All groups share one centre, and each spreads out both ways along 10 directions, with some noise.
In the rows, zero is written as 128.
Known rows, each followed by its group:
[134 170  80  43 132 113  70 126 132 143 118 123 126 121 131 120 105 159
 104 121  43  90 151]  K467
[181 111 112  75  73  89 109 127 143  49 114 142  63 157 132 129 116 154
 153 150 150 175  36]  K914
[ 98 119  99 102 150 100 170 121 132 126 144 159 153 194 198 150 111  96
 100 137 108 116 218]  K467
[156 158 110 112 129 128 103 177 151 162 132 130 144 121 125 108 138 121
 101 139  73 125 124]  K533
[154 144 139 125  71 136 106 161 137 119 109 129 130  75 107 131 130 140
 131 179 124 162  14]  K280
[128  76 189 110 130 126 177 157 148 140  94  94 180 113 123 181 180 124
 129 121 138 138 103]  K914
[ 84 176 131 146 180 194 118 208 158 154 102 101 116  87  78 167 114  93
  83  75  98  86  94]  K280
[126  87 128 163 215 140 169  99 162 179 148  98 135 133 121 118 133 120
 140 101 159 127  91]  K914
[132 117 130 109 152 158 145 102  93 152 145 141 103 144 149 119 137 153
 124 127 106 118 148]  K280
[151 120  87 118 149  86 119 148 165 146 144 122  97 182 163 115 114 104
 123 144  95 147 136]  K280
[129 162 130  55 145 136 180 148 113  92 122 151 129 122 126 111 144 132
 116 183 101 104  78]  K467
[141 155  72 114 178 101 101 181 196 139 127 109  97 161 124 121  98  96
  97 102  89 120 111]  K280
[115 108 135 126 139  99 142 106 164 151 123  88 168 132 166 133 132 129
 117 118 102 118 175]  K467
[157 143 149 132  94 135 112 189 147 138 150 104  63  82  77 186 168 137
 118  92 136 109 125]  K533
[151 125  92 155 143 109  94 123  94 173 149 131  76 142  96 117 130 122
 145 134 156 143 165]  K395
[156  79 145 129 151 150 126 114 143 148 126  98  93 102  95 150 143 160
 163 108 154 142  22]  K467
[140  82 119 121 169 107 166 132 155 177 123 112 156 170 166 144 140 120
 100 124 125 156 145]  K395
[144 193  63  70 105 108  68 118 129  82 128 151  78 148 137  84  77 150
 109 135  74 113 130]  K914
[ 90 141 133  97 120 153 152  98  89 148  80 131 175 113 178 114 102 148
 102 207  83 153  98]  K914
[ 82 122 131  87 137 127 138 111 141 120  70  93 151 120 152 149  97 135
 112 141 100 128  99]  K280
[105 147 121  76 145 168 161 167  77 103 103 179 115 144 124 150 122 113
 116 171 117 124  80]  K467
[147 137  94 101 147 118 155 106 120 110 156 143  53 162 137 131 116 143
 115 130 153 130 131]  K395
[ 90  91 107 131 206 150 124 143 109 163  99 125 133 157  98 152 108  89
 149 111 150 128  91]  K914
[127 191  66  65 194 127 114 182 153 121 129 162 157 149 107  96 104  96
  90 112  68  76 129]  K533
[ 79 181 159 131 115 142 102 201  96 116  94 104 123 111 102 122 147  76
 127 148  68  81 198]  K395
[ 96 166  72 110 148 131 108 156  88 171 109 174 190 122 103 153  95  94
  91 145 127 120 163]  K533
[181 136  69 138 167 101 113 134 157 126 169 150  81 165 103  92 117 117
 131 110 166 144 104]  K280
[142 120 140 122  85 102 126 125 108 104 113 146 166 102 103 128 142 127
 160 173 168 149  86]  K914
[178 116 151 111  84 154 168 117 108 130 162 141  36 133 172 147 152 186
 113 167 123 167  80]  K533
[123  92 172  92 153 168 158 142 121 160 108 110 135 143 167 143 160 146
 118 129  63 120 118]  K280
[144 147 127 131 111 109 113 150 151 110 168 147 137 134 127 128 144 111
 133 101 111  92 181]  K467
[166 123 109  79  80 112  79 179  78  77  95 181 104 139  65 150 135 116
 165 155 166 158  60]  K914
[116 170 146  98  99 106 111 162 137  69  83 133 216  87  94  81 134 101
 153 178 100 108  78]  K914
[116 103 116 113 137  74 134  99 152  77 143 106  85 168 130 163 122 118
 148  78 168 101 203]  K280
[162 169  95 137 132 126  71 164 127 152 159 157 140 126  86 109 140 123
 104  77 118 105 192]  K395
[176 137 100 124  90 100  89 123 126 134 144 126  77  96  86 137 129 160
 137 134 161 152  92]  K533
[118 105 154 188  73 109 124  81 120 108 143 122 133 103 126 148 128 134
 163 122 194 143 158]  K467
[192  94 158 146 113 125 117 149 168 142 138  89  83 138 137 107 171 155
 136 108 108 159  99]  K533
[167 104 122  83 138  85 137 102 164 135 132  92 135 110 107 138 155 167
 132 105 150 125 114]  K914
[148 124 111 117 180 127 123 119 130 119 115 103  90 139  67 109 131 140
 125  72 176 125 125]  K395
[206 113 135 145  71 103 121 157 126 109 166 163 100 132 108 135 167 135
 145 135 176 168 105]  K914
[ 75 180 137  78 105 150 107 147 113  72 117 112  58 113 128 165 111 125
 125 118  70  59 164]  K395
[193 122 105 156 136 105 121 177 146 188 167 162 168 159 134  94 158 103
 111 145 118 163 147]  K395
[154 100 129 122 175 103 117 109 186 141 130  91 147 176 172  54 136 130
 141 105  62 124 140]  K533
[136 109 113 113 145 126 113 113 128 132 136 117  86 164 134 146 123 147
 118  70 125 119 188]  K533
[149 162  91 135 136 146  96 106  84 137 141 162  97 116  91  83 106 149
 132 138 147 139  96]  K395
[116 149 142  65 123 113 134 106 138 114 124  96 135  84 117 137 146 157
 133 130  92  79 132]  K467
[122 129 173  75  64 103 139 127 132  41 105 114 123 123 150 132 148 140
 155 157 102 112 123]  K280
[165 158 100  54  83  81 102 125 177  60 160 139  96 136 136 145 124 160
 114  86 103  90 151]  K395
[ 87  74 150  95 155 123 160 125 173 105 123 107 138 168 178 191 122 114
 140  84  98  92 142]  K467
[139 160 107  84 117 100 118 111 157  40 116 116  79 121 100 112 102 144
 140 118 152 115  71]  K280
[114 130 135  70  87 102 130 103 163  91  98 123 199 117 173 148 110 153
 104 131  90 122 127]  K395
[137 139 141 142 119 149 158 149 144 136 138 171 223 123 144 127 141 124
  86 115 126 134 136]  K395
[111 132 112 102 166 143 130  93 120 119 109 118 127 118  97 142 107 155
 115  77 159 110 123]  K280
[190 143  87  85 182 166 122 192 106 150 171 182  54 144  69 127 152 130
 125 110 124 114  57]  K467
[108 114 144 144  97 137 149  94  78 108 110 160 163 133 150 118 119 132
 139 174 160 160 127]  K533
[113 107 113 136 149 165 176 107  93 144 170 156  25 161 179 163 109 133
 139 172 136 143  85]  K395
[153 125 178 147 127 149 143 171 153 105 139 125 125 147 140  92 171 115
 132 105  91 114 141]  K533
[ 99 146 118 115 164 128 134 132 136 116 143 133 151 128 117 127 122 105
 133 112 122  81 154]  K533
[162  69 134 148 167 132 127 156 186 167 160 127 138 166 149 140 148 112
 148  86 106 133  90]  K467
[ 98 104  92 143 185 137 103 146 117 172 115 136 138 165 114 149 101  86
 138 108 129 127 137]  K914
[173 103 119 157 139 121 121 160 127 187 152 161 176 156 127 115 160 109
 119 119 132 155 165]  K280
[153 116  89  98 154  72 125 111 197 113 153 119 118 191 176 110 110 131
 111  92  98 125 165]  K467
[152 174 151  98  30 145 136 123  70 104 146 159  92  90 139 158 154 186
  88 152 125 128 189]  K914
[187 135 108 147 141 138 101 202 134 191 157 152 108 143  96 137 158 115
  94  97 121 147 143]  K533

New rows. What belongs after each?
[141  98 118 155 110  86 151 117 157 104 208 188 152 182 182 140 136  93
 157 131 143 117 183]  K467
[158 164 122 142 106 148 107 178 116  94 156 173  84 136  98 109 137 113
 131 121 133 123 119]  K914
[120 144 164 111  68 155 163  98  81 122 138 127  92  96 155 177 148 186
  89 131 130 121 190]  K914
[140 146 123 140 147 175 122 116 115 124 134 163 153 104  82 108 120 151
 111  79 168 126  90]  K395
[107 122 143  97 178 142 132 172 173 141 114  81 115 140 127 168 146 116
 103  59  74  80 164]  K533
[149 135 137 154  96 112  80 171 140 142 128 104 111  83  58 166 152 121
 135  89 161 123 136]  K533
[106  76 148 116 140 126 148 130 103 123  71 126 175 119 103 150 130 108
 170 176 170 161  36]  K914
[162  85 152 144 138 101 174 158 177 123 163 124 126 158 126 172 176 110
 124  78 176 130 164]  K395
[166 124  96 108 111 130 107 128 119 125 154 145  34 169 141 155 119 157
 111  99 132 145 146]  K914
[158 124 111 131 124 142  94 164 138 108 150 162  87 156 109 139 123 119
 140  91 133 128  96]  K467
[154 128  79 147 112 107  74 129  94 175 132 156 134 130  98 137 114 130
 116 125 163 165 163]  K533
[178 165 126 125 146 119 156 185 142 112 197 170 113 136  92 103 179 103
 124 116 133  84 163]  K467
[105 127 144 150 153 143 166 140  88 123 121 117  70 140 111 130 139 105
 139 153 164 128 140]  K395
[149 126 130 208 171 154 156 178 116 177 198 168 102 169 131 104 162  74
 130 132 139 128 173]  K280
[102 148 158 100  35 105  76 184 152 114  63  93 178  60 119 203 125 123
 113 151  85 128 109]  K280
[148 124 165 155 111 164 164 178 122 137 164 137  74  95  96 188 172 123
 127 121 166 123  96]  K533
[102 154  89  86 195 112 124  83 177 136 111  84 154 129 154  69  85 140
 109 122  68  98 111]  K914
[142 121 117 139 137 139 165 122 112 161 156 159 128 117 140 134 127 128
 128 185 148 154  61]  K533
[192 121 150 148  91 153 158 144 114 153 165 163 100 148 181  87 163 153
 116 184 102 182  96]  K533
[169 148 118 117  88 115 104 132 135 149 153 119  87  99 132 126 143 159
 120 152 103 142 116]  K533
[110 148 166 116 134 136 167 135 152  68 143 127 125 115 129 110 145 116
 150 132 113  77 106]  K533
[ 99 174 144  93  72 146 128 107  96  71 124 124  82 100 137 154 118 162
 108 120 112  91 176]  K914
[115 106 114  89 152 124 144  88 150  90  98 102  91 146 151 122  89 148
 139 140 125 143  43]  K914
[161  96 148 145 134 172 157 108  73 184 149 168 149 132 146 100 162 153
 134 169 131 162 102]  K280
[105 151 112 128  83 118  89 122  87 114 120 141 129 100  90 171 115 129
 124 112 162 115 195]  K533
[ 95 144  78 149 163 160  76 161  91  73 116 179  52 174  88 115  62  71
 176 125 154 126  64]  K914
[129 135 127  52 117 136 108  87 120 100  81 113 150  93  99 139 116 191
 117  91 127 116  98]  K280
[146 111 114  59 127 100 125  91 115 127 107 114 134 104  96 148 136 170
 138 133 153 132  98]  K914
[102 135  85 137 167  84  92  94 150 174 154 110 176 125 129 112 108 107
 145 113 102  83 202]  K533
[201 135 106 127  81 122  85 189  72 117 145 206 104 136  62 127 155 112
 154 154 177 165  90]  K914
[ 86 150 181 182  93 176 173 134  84 146 125 147 188  91 158 120 145 114
 112 187 118 134 153]  K914
[129 150 110 134 117  99  65 139 136  90 124 125 133 126  65 120 123 114
 147  62 154  94 194]  K533
[111  99 117  97 112 118  96  81 118 120 114  95  51 117 135 170 100 159
 173 140 124 130  74]  K395
[125 146 137 130 109 109  95 157 145 106 112 103 137  74  59 151 138 113
 148 110 154 107 104]  K533
[141 120 154 150  74 147 110 149  87 124 110 145 127 146 135 137 146 137
 111 113 138 159 189]  K533
[ 79 134  90  92 143 118 119  90  97 159  91 140 189 147 170 134  78 124
 100 159  97 133 175]  K533
[181 122 159 132  87 114 133 141  98 106 162 177 168 145 122  89 186 129
 150 131 133 125 193]  K280
[122 139  92 168 179 142 118 126 103 178 142 160 160 132 112  78 107  97
 138 160 138 137 102]  K914
[193  94 132 130  97 130  78 143 124 156 117 109  64 178 137 137 149 169
  99  62 118 179 187]  K533
[138 148  92 114 123 152  91 165  95 112 128 171  64 168 124 132 107 119
 120 125 109 137 123]  K914
[121 172 125  89  95 116  79 143 139  99 105 124 160 103 106 121 124 136
 116 104  86  93 162]  K395
[ 97 126 117 111 161 145 148 147 122 184 114 130 164 136 162 160 122 114
  91 144  86 126 151]  K533
[133  97 125 137 160 141 138 161 145 142 111 131 126 165 143 130 123 101
 133 131 120 158  74]  K914
[162  90 155 102 130 129 171 108 112 116 156 143  96 176 179  94 167 145
 155 163 100 139 125]  K280
[ 86 186 187 115  95 166 158 140  97  74 110 126 158  57  94 127 156 131
 123 143 123  71 139]  K914
[146 156  92  62 157 143 137 168 142 153 138 137  84 132 137 153 123 143
  81 127  77 115  96]  K533
[155 111  97 146 164 144 108 176 125 156 140 161  90 180 122 128 118  98
 131 116 128 155  98]  K914
[200 139  91 120 146  71  96 150 164 142 135 128 176 145  79  80 153 128
 101  78 149 140 185]  K395
[129 128 153 139 151 176 165 194 110 134 121 163 138 138 115 133 152  92
 122 147 128 134  81]  K467
[156  65 134  63 141  86 137 136 163 163  93  85 166 142 134 179 162 150
 117 111 117 151 119]  K914
[186 137  68 102 101 113  88 137 107 180 126 149  94 122 113 143 112 163
  95 156 138 188  86]  K533
[125 141 117 122 200 187 118 172 143 183 117 112 117 110  78 156 128 132
  86  49 118 103  95]  K280
[110  90 128  48 153 122 127  95 158 150 110  94 148 119 163 157 119 161
 145 130  58  98  75]  K467
[156 104 104 155 135 100 125  99 140 137 166 130  94 154 130 136 124 136
 134  96 176 145 158]  K467
[ 99 104 141 178 198 153 166 121 178 162 147  91 121 149 161 123 120 108
 118  87 117 110 137]  K914
[133 135  97  87 109 121  96  99 150 122 155 147 132 121 145 170 102 166
 106  73 111 102 153]  K395
[127 115 105 118 160  86 100  83 164 125 140 100 141 146 138  88 112 131
 153 104 106 103 157]  K533
[125 111 136 148 126  98 125 159 110 144 144 102  63 146 116 159 156  91
 156 140 140 120 198]  K395
[130 161 107  61 185 148 153 184 162 101 114 143 128 141 116 118 122 112
  99 122  89  99  57]  K533
[103 116 149 125 159 130 152 100 138  78 130 133 152 175 159  86 127 115
 150 102 108  95 171]  K533
[131 110 106 125 131 139  64  91 107 160 100 114 125  97  94 113 102 159
 160 133 130 149  51]  K395
[ 78 190 147 154 161 185 127 182 139  94 136 126  97 129 117 114 120  91
 105  75  83  55 169]  K914
[102 188 123 101  64 132  93 133  65  74 107 168 133  95 103 124 112 129
 133 170 122 109 147]  K914
[106  82 149 108 119 103 173  55 126 103 158 119 121 110 150 174 135 153
 175 141 166 109 113]  K467
[ 93 165 163 119 148 195 145 153 109  70  94 124 103  98  85 115 126 129
 131 110 132  96  64]  K395
[140  83 131 100  99  54 116  98 152 118  96  79 145 130 135 145 137 138
 158 147 140 155 132]  K395
[162 190  75  72 110 112  82 122 111 120 135 158 120 121 117  73 109 158
 104 154  87 121 129]  K914
[132 151 120 106 111 159 139 117  79 112 115 159 101 118 135 111 113 151
 119 178 126 150  75]  K914
[140 119 145 100 143 129 167  81 157  88 144  88  64 102 109 145 140 180
 135  82 168 101  99]  K914
[160 139 132 146  89 108  91 194 137 103 156 153 122 132  84 149 159  95
 141  89 145 112 179]  K914
[ 87 102  87 124 173 114  95 123 100 166  89 139 180 145 108 137  93  89
 156 151 138 139 112]  K914
[ 77 150 108 111 157 129 172  89 106 104 135 171 189 124 150 106  95 104
 141 189 134 105 107]  K533
[138 192 106 136  73 121  85 137 117  95 115 156 160  65  71 108 105 133
 122 154 159 137  81]  K280
[118 182  74 143 129  94 106 128 128  99 151 156 125 148 119  92  92  94
 120 135 143 112 192]  K280
[115 113 180 137  77 144 112 176 140 126  95  99 145  69  86 220 157 126
 133  95 151 120 106]  K280
[160 162 122  96 101  95 116 162 157  69 128 137 122 139 128  86 134 117
 134 150  98 123 109]  K280
[129 145 129 112  73 108  99 159 100 147 105 154 198 123 143 134 137 117
 109 174  92 144 176]  K914
[129 103 160 213 106  98 164 108 149 115 142 110 149 141 143 118 142 106
 128 119 198 161 186]  K467
[148 137 117 121 144 102 145 151 155 102 145 141 119 180 164  73 133  97
 130 164  93 132 132]  K280
[151  94 124 129 153 106 143 123 191 168 139  95 137 159 179 127 134 138
 104 106  95 145 141]  K914
[145 157 134  89  97  85  96 176 167  80 134 108 114 128 109 136 151 119
 125  94  93  89 184]  K395
[143 189 104 113 126 142 143 136 104  81 170 175  65 140 108 112 124 132
 104 117 148  98 161]  K395
[163  99 166 139  88 148 149 121 112 131 148 125  65 150 168 142 159 165
 121 125 125 155 145]  K533
[147 101 104  82 128 105 130  89 114 139 107 127 131 130 133 127 116 160
 136 163 140 165  75]  K914
[165 161  80 110 106  93  88 111 126 137 156 148 117 109 123  94 112 145
 132 168 117 137 112]  K533
[176  94 150 160 147 131 154 167 128 156 172 156 125 170 136 109 179 105
 141 126 133 144 141]  K280
[150  94 136 126 138 136 135 132 136 160 120 113 110 149 148 136 140 143
 117 121 119 161 108]  K533
[112  91 122 103 226 141 164  92 147 178 122  80 122 120 105 149 131 148
 124  79 145 103 103]  K914
[132 126 146 183 111  97 158  85 125 149 149  99 139  99 117 118 151 138
 126 133 193 141 200]  K467
[138 107 154  98 157 119 166  99 190 113 158  76  76 130 170 116 145 154
 149 124  79  97  81]  K533
